The first 7 rows are patterns. Each new row is the sum of 2 different patterns, raised or lowered, with some noise. Before adding, each is slid sideways (what falls off one end comes back at the other) and multiplied by a number that may be negative. Names go in the order of the patterns.
In the rows, zero is written as 128.
Some rows, each with the names of its patterns after it:
[155 129 121 123 157 115 113 122  89 141 135 118 109 152 108 119 131 138
 113 120 107 122 128  96 156 160 118 114 155 134 107 156 128 101 136 148
 118 150 122 122 111 139 123 139 125 100 122 139] => (5)
[125 129 116 146 162 124 105 133 116  92 135 122 116 152 139 129 154  94
 138 134 119 139 111 133 137  80 117 131 151 111 135 148 133 104 109 153
  91 126  91 129 106 124 154 131 149 135 131 140] => (1)
[133 125 148 109 116 108 138 129 110 132 145 132 153 101 128  92 100 152
 119 137 130  99 122 129 127 166 111 106 116 147 142  89 137 135 167 120
 108 138 146 129 108 166 154 123 142  99 107 130] => (2)
[172 138 109 111 158  97 151 115 101 134 175 130 132 114 117 106 130 156
 139 148 126 128 137 122 139 140 149 126 152  75 101 120 158 129  98 116
 157 122 137 101 149 125 138  81 108 131 126 123] => (4)
[159 127 145 122 138 139 114 128 141 151 139 144 108 106 122 124 128 158
 127 150 135 147 144 154 140 116 160 121 130 149 122 140 126  89 126 129
 141 143 130  98 117 138  99 106 116 135 120 116] => (0)
[105 147 124 119  94 140  94 150 129 123 116 130 143 105  90 127 129 145
 114 103 142  96 139 152 114 133 131 118 112 147 171 109 111 124 151 102
 117 146 127 132 135 124 140 166 123 139  98 129] => (3)
[110 145 121 117 141 114 127 100 108 132 144 137 119 120 134 143  82 173
 101 124 189 132  90 146 124 112 120 127 161 137 129 139 115 151 122 111
 132 132 135 103 156 131  94 113 147 122 119 121] => (6)

New rows, each followed by the names of its patterns:
[121 107 113 123  93 111 133 135  94 129 149  84 132 148 143 148 135 136
 123 131 111 163 148 108 167 149 165 140 133 124  93 137 121 129 105 161
 101 153 120  52 114 148 131 152 150 140 130  70] => (0) (6)
[100 111 104 136  95  94  91  75  78 106  84 111  95  86  78  76 125 121
  88 104 158  81  91 105  44 101 103  67 113 111  76 100  92 122  82  83
 125 104  95  49 138 120  72  83 144 122  58 158] => (5) (1)
[ 98 112 125  87 116 144 103 129 118  91  99 139 171 103  97 111 157  88
  98 128  91 131 128 107 114 166 101 119  94 125  88 127 101 105  90 107
 108 157 112 105 125 124 115 118  84  99 123 145] => (5) (3)
[108 103 117 116 116 123 124  94 124 127 142  74 145 109 109 145 115  68
 148 112 129 131  96 145 114 114 145 109 130 111  73 131 135 127  83 125
 146  83  99  99 115 123 102  89 126 125  78 105] => (2) (6)
[131 126 161 134 140 140 152 133 132 114 124 156 157 146 165 148 115 137
 142 125 142 127 115 138 173 123 150 137 125 138 136 157 174 152 141 136
 137 138 166 156 146 162 168 128 126 145 164 123] => (4) (0)
[115 156 139 122 152 134 132 140 147 154 115 131 153 147 130 142 100 132
 127 153 149 139 136 143 136 163 147 151 142  99 166 141 141 135 119 165
 125  98 108 138 154 138 123 109 137 116  93 119] => (2) (0)
[147 155 195 144 131 141 174 173  99 184 148 187 175 139 145 179 154 130
 184 177 167 171 131 142 152 169 149 165 140 146 140 152 170 141 144 162
 167 175 128 153 114 138 173 142 169 151 129 136] => (2) (6)
[132 132 126  89 134 153 128 143 134 170 104 123 112 145 132 124 109 146
 137  98 101 163 128 156 151 131 102 128 123 159 124 167 108 137 163 123
  88 126 105 162 136 178 155  92 133 111 130 156] => (2) (4)
[ 64  85  91  90  77  93  67  99  94  84  66  84  97 102  76 123  76  97
  87 101  92  73 100 116 103  94  89  86  89  77 103  83  92  94  98  91
 104 107  92  72  91 116  85  77 113  91  86  88] => (0) (3)
[ 92 111 113 131 110 101 121 114  94  95 146 116 156 146  98 131 140  96
  93 141 110 147 117  92 112 108 137 109 123 150 120 101 102 134  98 101
 124 143 154  76 154  96 133 133 132 126  94  95] => (1) (2)
[ 72  65 108  84  83 119 107  83  49 115 114  88  72 123 115  83 103  79
  75  94  81  56 114  82 133  96 124  84 111 108 119  98 121  73 103  95
 112  90  59 114 130 100 100  78  90 112  86 107] => (0) (3)
[124 166 131 118 115 150 152 125 136 131 152 112 124 138 126 155 156 139
 123 153 137 152 145 168 135 130 167 137 117 141 129 158 150 165 160 114
 153 131 143 161 134 138 146 122 152 155 149 138] => (5) (2)
[135 105 133 145 149 156 143 126 164 123 136 160 121 130 130 137 142 105
 136 128 128 134 153 155 125 133 128 145 106 132 103 139 111 110 161 132
 173 142 152 134 136 143 147 142 184 119 117 144] => (1) (3)
[124 120 107  89 118 113 112  81 126 111 150 158 110  92 121 145 104 112
 125 107 123 113 122 124 147 126 136  95  93  97 119 106 120 113 113 102
 142 124  97  94  98 118 126 133 120 116  91 111] => (5) (4)
[ 78  71 105 101  89 108  87  94 101  95  94  81  90  65  99  96 101  74
  93  71 119  85  81  82  73 107  83  67  80 105  90  81  79 104  67  92
  92  82  94  76 101 101  96 106  96  86  79 118] => (5) (3)
[159 171 164 140 212 158 165 160 177 179 128 187 178 158 162 195 139 135
 153 146 177 188 154 195 159 181 155 170 178 164 201 150 159 189 171 137
 199 102 158 215 179 146 180 130 140 166 133 169] => (0) (6)
[178 134 128  96 158 181 121 115 138 172  92 112 155 127 169 163 136 143
 165 119 164 134 159 118 150 154 131 107 145  98 177 140 170 157 120 156
 120 116 165 146 150 134  92 164 142 157 137 120] => (2) (3)
[140 147 130 140 156 139 142 148 151 162 132 155 185 156 159 133 143 153
 167 166 143 187 177 159 138 152 164 131 149 130 178 121 157 163 121 139
 152 133 140 173 171 156 138 147 127 146 141 133] => (0) (6)
[152 142 132 135 147 129 156 158 133 128 134 122 146 145 119 156 151 130
 162 119 162 155 129 133 122 147 150 105 120 170 122 146 145 108 138 149
 113 156 127 143 116 116 118 135 146 148 136 145] => (1) (6)
[147 196 179 148 174 170 150 199 187 186 180 150 191 170 153 174 143 193
 176 169 185 155 191 156 172 203 178 156 161 158 160 186 157 158 147 197
 180 169 156 181 188 172 157 172 178 155 173 172] => (1) (2)
[176 161 197 148 141 188 189 180 174 168 169 208 145 160 171 123 192 176
 180 165 189 139 153 178 184 151 150 182 133 188 142 153 197 186 144 196
 186 155 195 144 137 176 179 168 174 168 175 150] => (5) (6)
[147 160 143 139 157 113 150 168 125 140 143 145 134 154 190 135 145 142
 167 136 134 158 153 161 158 151 146 162 141 154 128 161 132 170 148 150
 133 168 131 156 162 141 141 158 155 138 122 129] => (0) (3)
[ 94 115 130  57 170 146 158  82  98 152 143  91 101 144 163  92 131  80
 138 135 118 114 139  59  96 113 139  90 124  99 143 143 134  49 114  79
 101 147 127 122  93  80  93 118 114 142 106  85] => (2) (4)
[ 76  71  73  67  63 105  91  74 103 102 100  77  94  79  91 123 100  50
 106  94  41  75  89 129  83  95 112  85  86  71  98  63  92  67  73  92
  88  86  81 117  91  85  94  75 102  74  95 122] => (1) (6)
[140 113 112  96 120 121 126 136 144 130 117  99 136 102 124 129 101 122
 155 117 132 111 110 129 128 137 118 141 117 112 125 130 138 118 152 122
 153  90 116 118 129 120  94 111 138 112 130 105] => (1) (4)
[103 127 163 131 128 131 119 199 129 132 105 182 140 113 130 159 120 102
 182 147 147 155 138 146 127 125  80 125 127 130 144 146 144  98  94 124
 157 128 139 172 119 131 130 111 107 168 127 170] => (1) (4)
[154 160 137 145 113 154 153 147 147 168 164 175 118 144 134 110 169 128
 160 143 126 159 153 161 185 139 139 140 167 156 128 175 155 172 148 130
 143 170 150 129 194 178 149 175 112 140 156 150] => (1) (2)
[143 127 112 133 118 141 116 107 131 116 118 128 131 121 183 167 148 118
 137 150 161  99 138 134 152 117 131  97 172 149 135 141 135  70 114 153
 128  89 152 113 137 148 142  84 138 122 148 147] => (4) (0)
[153 156 129 103 137 139 167 136 147 154 115 163 168  92 162 147 127 146
 160 144 130 136 162 140 132 135 136 162 140 161 129 119 165 118 136 168
 161 113 113 158 156 155 112 162 154 120 149 138] => (3) (6)
[152 173 125 136 150 137 138 132 136 187 140 131 154 138 136 135 120 190
 144 131 128 156 125 105 128 152 172 131 180 145 176 119 162 130 110 125
 111 115 129 137 122 144 150 109 113 136 164 160] => (1) (0)
[107 129 126 100 112  91 137  90 123 123  81 125 125  80 122 146 118 127
 128 105 123 121 105  95 120 107 142 107 108 140  92 128 133 119 144 129
 121 102 140 101 106 120 129 141  98 164 130 144] => (1) (6)
[149 123 132 174 135 173 157 138 134 166 120 151 146 137 147 158 149 165
 142 152 166 112 116 152 156 108 148 159 103 136 172 132 121 148 115 153
 143 152 138 140 133 132 157 147 138 123 136 144] => (5) (6)
[118 140 137  81  96 136 142  55  93 111 123 123 135 104 146 131  92 132
 128  98  96 125 143  86 122  92 100 159 109 111 137  88 133 114 127 138
  96 104  98  80 128 125 128  88  91 131 106  87] => (2) (4)
[126 100 127  96 105  92 133  87  93  93 101 134 134 100 103 125  90  81
 102  87 124 124  96  89 133  85 104 115 126  92 113  59  87 103  94 133
 120  91 110 127 117  73 144 105  88  88 112  99] => (5) (4)
[122 183 148 121 158 163 140 165 182 166 166 115 127 144 141 159 164 154
 181 155 165 161 189 144 140 201 155 141 173 152 167 161 106 154 160 154
 172 154 144 155 157 116 126 148 163 141 131 206] => (0) (6)
[106 161  86 111 135 153 133 107 144 170 139  93 144 120 150 160 161  89
 119 138 112 119 137 168 117  87 154 134 149 101 140 142 114 133 105 143
 134  91  82 147 113 151 121 138 123 127 130 171] => (3) (6)
[ 91  93  77 145 115  93  70  83 134 105  92 116  78 122  74  96 104 136
 111  94  77 109  74  94 102 103  93 116  74  87 120 100  54  86  93 116
  86 101  97  68 102  90  97  94  91  90  96  93] => (2) (4)
[ 87  94  99  89  74  69  93 100  99  80  83  92  56  61 115 102 122 115
  92  65  98  60 104  88  98  64  84 119  64  89  90  56 120  84 125 149
  77 100  77  80 114 124 103  88  90 126 123  99] => (2) (0)
[154 135 113  90 164 149 150 122 114 120  96 158 170 101 159 123 133 137
 151 149 115 115 140 165 123 122 134 127 126 142 131 141 177 122 138  91
 138  96 188 148 131  81 147 120 165 118 133 116] => (4) (3)
[132 120 138 142 139 144 144 133 140 139 135 118 139 159 123 125 151 126
 106 142 114 125 145 140 127 149  94 137 146 111 147 119 129 146  88 125
 156 155 121 135 144 138 129 124 152 117 145 110] => (1) (0)
[ 89 105  57 173 104 140  86 106 128 126 100  95  67 137  94 130  90 132
 144  78 126 139  58 108 133 118  69 160 132 106 121 104  91  85  98 142
 123 136 116  82 113 131 109 122  74 118  80 119] => (4) (3)
[ 97 116 123 122 120 106 131 121 106 107 124 122 102 122  89 103  95 144
 112 109 103 137 110 106  94 114 105 115  77  99 111 116 101 122 118 111
  99 134 107 121 106  99 104 134 111 102 116 100] => (1) (4)
[134 139 110 110 126 138 134 115 141  87 123 122 131 109 122  87 134 103
 147 119 122 109 126 149 111  91 107 123 139 115  91 139 109 134 160 106
 121 129 126  99 146 157 108 105 128 142 117 118] => (5) (3)
[ 57 117 100  60  71 123  50 102  75  45  79 117  67 101  62  67  65  75
 111  86  90 103  85  86  60  97  86  86  75 111  44  44  93 106  99  54
  81 107  61  86  45  93  75  80  42  62  88  70] => (1) (4)
[103  80 125 131 130 111 106 122 110  91 110  94 141 106 149 103  75 112
 116 107 115 105 122 107  82 107 137 115  98  72 128 103 101  74 137 129
  88  84 123 108  90  81  97 100 155 126 108  97] => (2) (4)
[155 157  80 158 127 151 130 105 136 150 140  95 136 166 134 145  85 125
 137 120 125 145 105 119 101 113 132 103 152 144 146 142 105 136 115  92
 174 105 136 135 108 121 120 142 191 113 106 105] => (2) (3)
[123 136 132 105 110 126 105 114  92 150 104 113 175 123 117 127 129 122
 109 122 149 143 132 139 101 119 115 111 125 147 126 127 142 138 119 135
 141 110 142 115 116 147 114 126 127  88 121 110] => (0) (6)
[ 77 111  69 120 111  87 123  92 102 121 115  88 155 128 118 105 120 135
 147 101 127  98 143 101  92 105 147 136 103 106 128  69  93 114 122  70
 157 105 131 142 108  44 111  92 120 109 121  91] => (4) (0)
[139 113 123 143 142 133 178 170 121 132 143 116 141 140 116 136 153 147
 120 142 131 120 133 160 156 139 112 138 146 145 139 133 161 118 163 114
 110 137 161 132 106 141 185 122 135 116 168 119] => (4) (3)
[145 134 137 134 120 106 149 133 143 137 128 102 125 149 115 123 123 137
 129 121 159 136 153 127 147 119 111 129 153 149 127 138 128 113 130 118
 140 152 135 129 128 147 143 149 158 127 146 120] => (4) (0)
[121 106 105  81  68 103 121 160 116 137  94  88 121 124  95 125  77  89
 104 135  81 104 132 128 119 100  98 160 136  99 129  88  89 151 117 100
 147 147 105  67 136 138  87  93 118 128  87 103] => (0) (3)
[118 121 106 100  91 118 120 128 140 113 126 134 116 114 105  91 136 139
 119 116 120  89 107 118 125 129 112 119 119 131 107 156 149 103 130 132
 125 118 133 127  98  95 131 112 142 125 117  85] => (5) (0)
[149  96 106 105 102 158 101 128 120  95 138 109 107 163 136 103  73 142
 120 100  99 150 139  86 149 116 144 118 129  98  96 107 114 109 126  95
 122 120 146  94 106 108 136 114 133 146 103 134] => (1) (3)
[141 104  81  89  76 128  93 103  37  59 131 101  80  71 138  68  53  99
  76 114 118  80  54 102  64 140 105 135  67  96 120 123  67 123  49 117
  98 139 119  58 124 122  92 120  82 105 119  45] => (2) (3)
[146 155 121 110 102  92 116 122 109 138 108 125  95 101 125 129 119 141
 153 131 110 131  80  96 135  97 154 115  99 125 115 134 141 105 145 122
 132 111 110 123 111 142 135 124 108 162 123 138] => (1) (2)
[161 105 125 131 153 102 143 130 148 130 136 134 144 111 123 159 116  89
 148 127 116 136 139  87 127 145 128 119 144 109 119 126 130 122 131 116
 133 141 126 111 110 115 158 144 111 124 138 145] => (5) (4)
[ 89 124 125 120 105 116 119  88 115  99 114 115 176 146 144  73 126 151
 127 102 115 116 151  72 116 114 177 128 123 136 127  68 100 154 113  93
 124 102 118 141 133  82 134 123 134 137 138 119] => (1) (4)
[167  99 152 186 158 102 145 150 121 114 130 132 168 136 178 155 127 140
 117 136 167 145 118 154 102 129 147 160 114 116 169 116 140  93 137 162
 117 119 116 142 102 122 147 117 159 160 142 102] => (2) (6)
[130 158 114 128 134 130 108 112 139  97 133  96 143 102 121 155 137 137
 141 134 137 120 135 119 151 159 123 118 121 103  99 139 110 113 157 126
 128 161  93 128 136 109 138 113 138 132  86 112] => (5) (1)
[123  90 106 119  90 102 123 105 102 115 100  81 115 104 138 139 110  87
  98 135 113  95 110  89 122 101 124 103 136 117 121 104 103  78  82 128
 124  83 118 106 107 120 107  82  99 102 106 113] => (5) (4)
[120 105 134 113 127 125 117 166 136  86 106 116 145 140 142 134 158 128
 123 142 104 136  69 129  94 131 140 120 159 133 119 116 114 114 136 162
 161 128 107 104 118  77 126 106 103 124 126 140] => (1) (0)
[147 173 150 139 149 173 131 157 166 150 118 177 130 152 157 161 139 167
 159 134 117 157 150 170 141 120 157 137 176 168 138 152 171 138 133 161
 158 147 145 144 157 150 133 159 154 162 147 145] => (5) (3)
[108 130 158 113  94 121 140 110 130 105 144 119 154  81 117 127 132 129
 165 138 117 124 164 107 140 103  99 133 175 146 132 126 121 117 140 169
 145 141 144 124 139 134 135 146 149 105 151  77] => (4) (0)
[154 212 165 180 179 154 187 184 160 146 232 171 182 163 115 190 187 148
 193 189 186 181 139 175 207 159 195 128 181 170 187 167 160 168 160 142
 224 188 151 168 184 192 170 125 180 185 178 175] => (3) (6)
[108 132  75 126 122  52 101 158  97 108 112 112 103  99 123 118 106 124
  73 119 113 105  96  96 118  80 119 119 132  94 103 124 112 130 126 120
 122  94 115 112 160 138 103 119 121 129 115 113] => (0) (6)
[101 102 141 114  93 136 120 145 108 120 108 129 142 112 134 140 120 133
 108  93 124 128 107 142 104 127 116 122 109  99 127 135 117 126 127  90
 109 101  97 109 148 108 100 124 125 116 124 101] => (2) (6)
[126 165 150 117 136  80 145 122 138 114 145  93 134 112 157 122 124 106
 130 142  91 129 160 125 134 146 121 126 133 140 127 129 152 127 143 117
 142 150 128 117 138 147  91 120 154 154 136 133] => (5) (3)
[119 133 193 103 156 156 129 158 190 147 163 174 136 144 122 171 135 181
 144 141 124 157 126 179 165 143 156 112 143 121 135 148 128 157 157 122
 167 100 174 170 145 119 138 143 133 163 220 139] => (4) (3)
[123 151 130 129 129 131 135 115 146 135 122 122 148 106 114 124 134 138
 114 120 146 120 133 106 128 130 140 113 116 126 130 135 126 154 109 120
 170 118 121 132 116 124 144 128 147 128 124 125] => (4) (6)
[154 133 146 124 112 134 132  95 170  97 128 130 118 118 113 143 182 115
 110 101 148 156  87 158 118 127 132 109 128 144 140  94 109 157 137 136
  85 134 136 112 123 133 105 120 101  97 130 103] => (2) (3)
